The rows of a group lie close to one hidden flat surface of 13 dimensions, which may be shifted away from zero. Surfaces can cross.
(in the rows, 128 means zero)
Some rows, each with its group after it:
[135 135 111 148 109 143 161  98  98 145 160 161 189  96  98 131  74 114
  94] : k_662
[122 146 122 111 117 129 122 129 156  83 130 143 142  93 127  72 117 134
 141] : k_854
[149 166 150 164 146  97 170 133 121 103 133 124 128 121 161 142 106 160
 150] : k_875
[127  69 170  90 184 101 116  66 154 142 135 117 153 133 151 124  85 105
 167] : k_662
[157 140 118 141 163 126 125 148 190 127 116  94 144  81 147 174 137 108
  87] : k_125
[103 105  62 186 175  87 170 170 144 113 128 217 106 148 142 154 152 103
  89] : k_707
[172 110 110 116 190 180 130 104 127 152  96 106 123 150 163 101  93  92
 196] : k_854
[191 103  98 144  99 146 149 123 149 136 160 125 107 133 119 118 112  90
 105] : k_875
[142 123 104 113 104  89 163 152  99 137 143 137 192 174 121 141 158 105
 148] : k_125
[110 101 115 139 133 145 140 183 144 104  99 145 127 139 130 113 139 108
 109] : k_966
[114 103 124 189 106 168 144 116 144  83 143 118  89 111 147 161 138 118
 117] : k_125
[164 130 120 133 112  88 193 125 207 114 124  55 206 131  98 153 101  90
 132] : k_875
[131 183 124 156 165 130 176 153 150 122  98 116 120 122  79 135 101 137
 127] : k_125
[136 134 138 163  52 170 127 114 123 133 132 124 121 137 147 101 189  43
 113] : k_662
[ 66 124 106 158 135 205 174 108 138 108 125 131 114 148 160 120 105 173
 115] : k_966
[102 148 104 153  95 148 147 139 102 107 115 142 115 123 111 108 141 127
 126] : k_707
[112 172 143 135 131  71 104 164 141  85 147 165 160 111 100  92 132 120
 134] : k_125
[191 111 122 112  75 157  96 157 145 141 152 152 171 185 183 151 169 109
 146] : k_662
[ 94 187 129 130 146 113 104 154 101  91 165 153 220 105  56  97 103 110
 131] : k_125
[150  98  73 151 122 130 143 156 168 111 100 139  81 109 127  97 115 129
  95] : k_707
[120  69 166  92 145  72  87 154 127 168 127 133 155 141 162 135 183  80
  80] : k_707
[130 154 130 156  95  70 168 125 116 106 130  93 179 132 160 132 152 117
 136] : k_875
[130 123 152  92 119   4 105 108 117 133 142  96 143  98 138 161 146 170
 122] : k_125
[156 102 109 124 116 109 109 137 141 126 167 130 167 123 131 146 135 115
 111] : k_125
[ 90 132  97 177 124 127 182 153 130 137 144 177  55 144 157  98 150 173
  55] : k_966
[155 140 150 159 159 160  87 132 142  79 146  84 135 104 101 152  78 119
 163] : k_854
[156 105 147 153   9 100 159 120 129 155  83 169 142 119 197 167 161 102
 100] : k_125
[136 138 136 118 137  53  94  76  76 170 115 145 144 120 114 106  85 130
 150] : k_854
[150 180 119 143 168 130 118 121 151 109 149 101 112 109  83 146 112 124
 148] : k_125
[119 115 136 122 117 136 121 152 147 129  95 172  53 132  96 119 114 143
 127] : k_875
[177 135 136 113  52 157 109 157 113 138 137 134 182 182 204 169 210  94
 151] : k_662
[119 116 137 121 118 138 129 151 103 118 151 158 148 125 139  98 146 119
 112] : k_966
[187  94 121  77 191 112 142 190 151 150 105 110 158 140 139 200 139 124
 150] : k_966
[173 123 141  91 156  65 132 132 108 133 138 155 105 121 115 185  98 185
 170] : k_875
[141 127 142  95 171 120 101 155 114 155 126 153 143 117 157 112 135 132
 120] : k_125
[123 165  48  88  79  90  60 139  95 157  88 158 126 106  66 161 171 147
 112] : k_707
[162  93  93 140 126 129 186 132 113 140 141  88 104 162 121 152 133 125
 122] : k_125
[177 216 139 149 177  38 158 159 148 137 126 109 100 126  85  69 127  99
 136] : k_662
[108 118 178 128 157 133 108 129 119 123 128 117 123  71 159 108  89 180
  82] : k_875
[ 73 151 167 135 139  81 101 116 124 135 141 118 196  65 113 167 126 132
  74] : k_707
[ 93  89 113 155 122 141  99 106  95 112 146 100  94  60 148 138 153 123
  73] : k_662
[107  82 163 111  89  74 140 104  99 169 119 133 157 129 153 130 151 113
  84] : k_854
[166  95 112 146 116  94 168 161  94  88 212 157 102 178 131 141 114 197
 135] : k_854
[125 145 113 161 132 168  67  99 137 114 149  96  70  79  99 134 125 121
 102] : k_662
[ 82 184 112 137 149 124 145 121 132 144  95 106 139  62 114 157 132 163
  68] : k_966
[154 152 191 190  56 111 185 121 117  85 144 109 123  93 171  78 118 113
 120] : k_125
[102 136  98 143 125 152 108 131 170 140  76  72  62 124  68  93 116 138
  83] : k_875
[143 143  94 103 122 150 143 117  93 141 111 111 141 118 129  84 145 102
 148] : k_707
[114 119 137 115 108 122  83  80 172 136  99  94 131 121  93 169 118 107
 150] : k_966
[120 103 146 126 121 121 144 133 162 123  99 141 120 165 134 148 129 126
 153] : k_125
[113 129 155 126 174 120 120 129 138 153 133 119 139 142 118 151 128 115
 121] : k_707
[144 125 136  70 111 124 106  73  96 169 165 110 133 119 111  93 144 109
 139] : k_854
[149 114 108 113 158 122  88 106  76 142 196 148 148 105 108  84 104 112
 100] : k_662
[170 189  96 142 160 147 125 111 111 179 124 122 104 115 146 150 153 103
 122] : k_875
[105  88 134 160  99 100 129 126  49 111 166 154 155 128 159 165 135 139
 118] : k_854
[141 132  48 103 163 113 131 148  94 155 104 162 126 100 138  71 171  88
 106] : k_707
[107 156 208 163 157 142 113 137 114 101 105 118  80  96  78 152 134  80
 160] : k_966
[ 92 121 145 102 199 201 113 127  62 146 132 132 135 120 155  87 139 120
 139] : k_662
[145 119 143 131 107 122 108 134 128 110 150 123 114 147 102 133 135 115
 147] : k_854
[123  83  90 129 123 150 158  96 118 141 108  63 114 131 126 232 147 133
 141] : k_875
[119  95 126 158  94 162 124 145 146  95 172 213 209 115 146 144  87 133
  88] : k_662
[139  56 116 110 116 165 185 157  82 150 124 121 117 107 109 142 172  79
  85] : k_875
[130  87 131 100  65 136  72 107 141 152 121 123 129 157 110 160 147 108
 134] : k_707
[101 154 157  61 166 125 115 156 114 134 165 163 111 143  95  83 141 183
 137] : k_854
[143 101 102 113 153 139  78  86 107 151 115 110 106  72 159 154 160  84
 134] : k_707
[122 128 127 114 146 111 151 144 139 154  85 133 140 120 129 174 161 122
 116] : k_875
[ 85  89  87 151 136 165 119 143 176 113  92 133  94 158 108 109 115 121
 110] : k_966
[142 103 103 121 180 110 142 172 111 140 107 112 108 177 127 121 157 104
 145] : k_966
[125 149 181 124 183 136 198 149 127 142 126 145 106 127 184 160 161 156
 127] : k_966
[123 108 142 124 124 166 143  99  85 128 180  89 204 114 140 115 110 116
 106] : k_707
[152 141 114 161 106 181 170 115 148 134 124 107 105 184 121  90 151  50
 158] : k_875
[195 146 109 124 176 159 145 141  47 177 139 136  78 137 183 129 157 130
 146] : k_125
[124 152 163 117 133 161 113 169 117 146 113 102 106 157  75  84 127 128
 115] : k_707
[145 130 104 117 153 168 116 135 160 142  97 118  75 143  89 146 132 109
 151] : k_854
[136 144 180 122 153 174 182  99  90 140 158 122  93 165 174 108 141 120
 178] : k_966
[126 133 165 137 120 106 112 128  83  78 172 152 109 150 132  37 111 130
 173] : k_662
[157  46 114 125 114 139 173 143 197 122  98 153  94 192 153 110  85 141
 140] : k_662
[155 128 102 132  71  50  93 141 150 126 152 142 132 132 105  91 117 140
  88] : k_875
[ 77 129 186 138 106  70 126 117 139 132  82 128 156  95 124 159 124 131
 106] : k_854
[118 100 150 152 109 110 136 123 166 118 120 140  82 150 133 140 129 122
 124] : k_966
[103 156 125 126 159 113 137 106 105 160 109 128 134 111 122 141 163  71
 127] : k_707
[118  80 168 151  87 127 106 146 119 117 113  97 111  94 167 107 163  97
  79] : k_707
[102 123 157  81 122  61 120 136 147 131 108 152 163 121 136 141 138 155
 131] : k_854
[123 147 176 142  84 205 113  65 145 116 131 128 136 146 130 147 101  93
 194] : k_662
[146 114 142 148 158 167 128 176 115  89 170 140 143 145 188  92 138 131
 128] : k_662
[144 122 124 102 125 117 126 106 167 162  84  79 155  86 142 143 137  94
 114] : k_854
[164 191 153 134 108 114 161  83 128 164 141 124 193 115  86 134  99  80
 141] : k_662
[ 99 111 122 154 166 205 172 116  63 152 165 111  79 121 133 193 147 156
  92] : k_854
[ 89 160 115 174  94 178  97 107 143 104 133 183 134 173 141 120 156  75
 174] : k_875
[146 111 128  62  75  97  52 136 110 156 180 221 153 130 117 114 165 117
 110] : k_966
[121  98  95 107 155 168 119 142 126 157 116 150 149 152 124 176 137 117
 123] : k_125
[113  95 167 171  86  94 115 135 172  66 103 107 121 135  88 144 107  97
 164] : k_966
[126 131 124 105  97 197 103 124  88 166 157 142 137 113 116  51 169  71
  77] : k_966
[124 150 124 134 131  99  69  78 140 143 147 137 108 134  66 202 112 134
 156] : k_707
[ 78  84 126 135  77 126 123 112 142 114 115  95 167 122 144 144 156 107
  89] : k_875
[145 141 117 100 166 121 139 160 125 110 156 102 161  97 140 133 139 159
 125] : k_854

New rows. What belongs after each?
[175  67  53 166 131 170 153 170 114 101 107 124  32 114 188 100 155 113
 109] : k_707
[138 121 119 157 113 181 157 105 157 140 128 101 156 136 145 148 153  54
 131] : k_875
[129  91 138  73 164 148 113 149 118 142 103 130 141 152 175 146 124 180
 154] : k_662
[112 165 129 149 132  69  88 137 116 115 125 124 105 102 151 190 196 126
 136] : k_662
[137 148 100 137 171 148 159  85 116 141 147  64 107 151 120 131  95 167
 156] : k_966
[110  92 118 137 127 109 109 166 104 103 125 150 124 161 121 131 154 107
 152] : k_966
[105 173 154 145 153  30 111 141 129 128  96 127 106  63 110 107 151 109
  89] : k_707
[126 151  89 132 167 120 125 135  89 164 134 187 130 146 110 150 165  83
 139] : k_662
[118 202 147 110  90 110 148 107  99 170  69 134 153 133 100 156 164 106
 159] : k_662
[120 162 189 158  90 161 126  78  99 121 129 166  77  81 120 136 121 102
 157] : k_875
[113 139 171 108 154 138 150 140 167 139 111  98 100 137 105 138 136 133
 138] : k_854
[123  73  98 123 118 153 179  64  83 178 113 114 109 112 100 112  94 103
 103] : k_662
[112 154 160 109 176 140 109 140 141 142 106 115 154 110 128 101 157  74
 126] : k_125
[115 162 107 151 108 213 190 123 113 132 152 130 132  75 149 119 137 147
  61] : k_966
[153 126  96 106 173 118 142 182 129 144 117 160 139 195 136 142 169 102
 164] : k_125
[102 157 167 171  84 173 105 105 142  85 137 160 168  85 116 129 101 100
 127] : k_125
[170  82 134 168 115  94 132 131  63 121 154 128 135 173 151 111  95 105
 153] : k_854
[ 81 147 135 111 136 125 114 123  88 150 116 134 176 135 107 169 159 118
 123] : k_707
[122 118 135  95  54 150 149  99 203 154 123 190 112 164 153 104 132 136
 114] : k_966
[179 157 158 124 139 140 136 198 187 115  92  38 103 131 194 107 156 159
 112] : k_662
[118 118 131 141 121 161 108 116 147 132 125  94 130  84  96 132 115 102
  94] : k_966
[138 102  99 158 124 142 146 154 151  92 140 148  84 170 143 151 155 118
 146] : k_125
[159  98 140 124 168 134 139 144 114 139 150  98 135 136 134 146 108 139
 125] : k_854
[ 46 164 159 182 115 142 173 154 110  62 111 141 127 132  83  93 142 102
 139] : k_125
[103  98 145  77 196 136  36 119 148 126 169  97 168  86 143 122 176  73
 124] : k_125
[ 81 132 151 119 123 152 143 149  99 115 112 180 133 168 159 108 171 118
 163] : k_966
[159 192 139 149 114 127 130 115 198 141  98 142 118 166 110 175 151  72
 173] : k_662
[160 144 132 140 156 175 127  81  70 130 193 115 137 120 117 118  90 123
 160] : k_662
[ 99  74 133 112 104 143 127 160 164 104 110 201 143 154 107 129 124 101
 138] : k_875
[118 164 124 117 129 146 120 143 110 126 115 121 142 126  86  75 134 102
 136] : k_966
[153  69 108 120 107  84  86 125 129  92 168 103  69 113 133  86  84 200
 112] : k_662
[ 96 156 168  65 141  82 151 103 131 174  34 109 146 112 101 134  99 159
 154] : k_662
[146 128 183  82 114  99 167 148 160 108 137 100 142 158 146 106 165 122
 166] : k_854
[139 169 182 117 160 111 175 149 107 104 155 154 169  74 163 212 129 188
 148] : k_966
[170 122  82  82 145 120 129 133  95 128 173 103 178 100 163 116 163 125
 137] : k_854
[116 124 111 175 139 128 193 115 125 115 115 144  93 127 120 156 109 124
 133] : k_662
[120 162 123 158 115  77 124 167 121 112 184 165 152 170  47 124  86 174
 106] : k_707
[123 130 133 126  91 136  91  94  93 143 141 125 121 154 152  90 161  94
 140] : k_875
[141 124 158 129 122 109 101 109 127 135 150 100 130 117  91 153 101 134
 131] : k_854
[140 104 108 150  98  99  86 148 130 107 167 158 125 136 165  80 113 163
  82] : k_875
[129 146 118 126 127 175 169 121  86 146 153  86 165 160 102 151 122 139
 133] : k_707
[128 158 164 123 125  43 139 156 138 128 100 120 102 103 133  93 149 139
 109] : k_125
[ 98 103 148 120 149 137 171 130 128 124 123 151 117 140 161 128 116 169
 135] : k_854
[131  73 142 157 126  57 120 200 118  75 149 149 142 128 137 161 142 124
 121] : k_966
[113 134 144  80 124 100  44 103 121 143 108 132 171 107 108 176 149 107
 162] : k_854
[131  99 163 128 108 163 113 116  87 115 162 164 154 141 181 103 131 108
 153] : k_125
[ 76 148 112 106 109 102 105 103 194 139  59 179 141 119  84 146 125 112
 136] : k_707
[ 99  91 115 137 109 110 115  88 101 127 136 137 130  75 126 143 120 117
  87] : k_662
[ 79 135 125 130 160 134 130 112 123 159  93  87 114 135 124 107 151 109
 107] : k_966
[170 168 120 133 169 138 100 153  77 119 197 110 139 115 146 105 136 139
 130] : k_662
[110 126 147  55 193  89  80 129 167 157 112 108 137 149  93 132 159 103
 158] : k_125
[ 46 183 124 151 136  70 113 126 102 117  98 171 105 125 104 162 156 161
 132] : k_966
[ 81 107 163  98 108  84 149 162  91 111  88 125 107 167 101  62 149 129
 149] : k_875
[ 78 139 170 136 209 130 117 108 101 144 114 105  52 182 114  90 137 103
 177] : k_966
[115 138 136 197 107 125 147  99 137  79 153 146 106 130 142 173 133  96
 163] : k_662
[ 95 132 108 133 115 139 110 128 121 128 111 145 130 121 107 163 139 134
 114] : k_707
[ 84 174 144 127  91 170 132 133 109 150  64 151 127 116 100 111 145 112
 110] : k_662
[129 119  96 140 116  72 148 125  91 111 149 186 112 157 100 128  99 166
 166] : k_662
[150  81 110 156 117 106 137 109 148 113 157 117  91 118 139 109 120 102
 100] : k_662
[159 203 143 138 178 113 143 151 149 126 131 122 163 116 114 150  94 156
 144] : k_662
[180 118 146 145 124 146 125 105 135 144 152  75  86 116  92 129 117  82
 121] : k_966
[130 113 124 174 107 158 163 145 108 127 167 117 138 138 112  88 127  98
  73] : k_707
[116 115 114 136 156 133 102 144 104  91 148 109 154 124 107 102  95 135
 139] : k_966
[ 96 155 129 152 155 176 137 144 184  95  95 137 143 154 107 151 159  58
 164] : k_125
[148 135  82 164 185 128 155  99  92 118 182  92 153  80 145 199  95 164
 125] : k_707
[114  87 136  77 174  80 111 115 122 171 113 154 143 136 130  96 131  94
 135] : k_662
[118 147 185 104 144 132 108 149 155 175 101  73 124 135  77 110 130 107
  86] : k_707
[140 154 130 166 171 149 159 151 197 109 110 136 121 129 155 130  84 151
 128] : k_875
[172  83 104 122 140 130 140 197 133  69 158 152 189 137 143 173  98 160
 148] : k_966
[ 88  81 154  90 144  93 137 109 140 141  98  90  89 175 115 144 154 132
 166] : k_125
[140 124 132 135 137 175 112 107 129 125 148 114 118 120 139 129 121 110
 131] : k_662
[115 146 106 162 130 118 172 118  66 113 125 131  75 121 115 116 133 138
 138] : k_662
[159 150  68 137 172 143 175 180  91 177 119 100 102 160 102 134 170 115
  90] : k_707
[ 64  98 159 161 117 117 129 124 122 113 128 145 103 120 154 125 162 109
  91] : k_966
[106 119 111 148 138 151  97 134 132  85 109 147 172  73 154 117 105 108
 126] : k_854
[104  95 199 126 130 113 188 128 162 116 128 121 117 153 149 132 100 175
 124] : k_854
[ 80 135 130 113 165 126  72 132  94 156 131 175 147 125 107 114 160  96
 100] : k_707
[147 144 172 110 135 109 161 135  99 161 100 151 105  83 135 136 147 108
 115] : k_875
[ 94  97 129 116 159 130  91 139 146  67 133 112 211 125 120 123  60 169
 158] : k_966
[162 102 124 110 165 161 151 145  95 114 176 102 134 134  91  73  83 129
 134] : k_875
[176 173 108 134 155  92  97 130 128 116 166 109 100 130 122 160 119 165
 164] : k_662
[ 80 151 156 145 166  89 134  89 121 122 100 111  99  79 117 157 126 124
 139] : k_662
[ 81 120 158 101  92 144 105 106 120 134 109 140 141 111  78 120 146  82
 138] : k_875
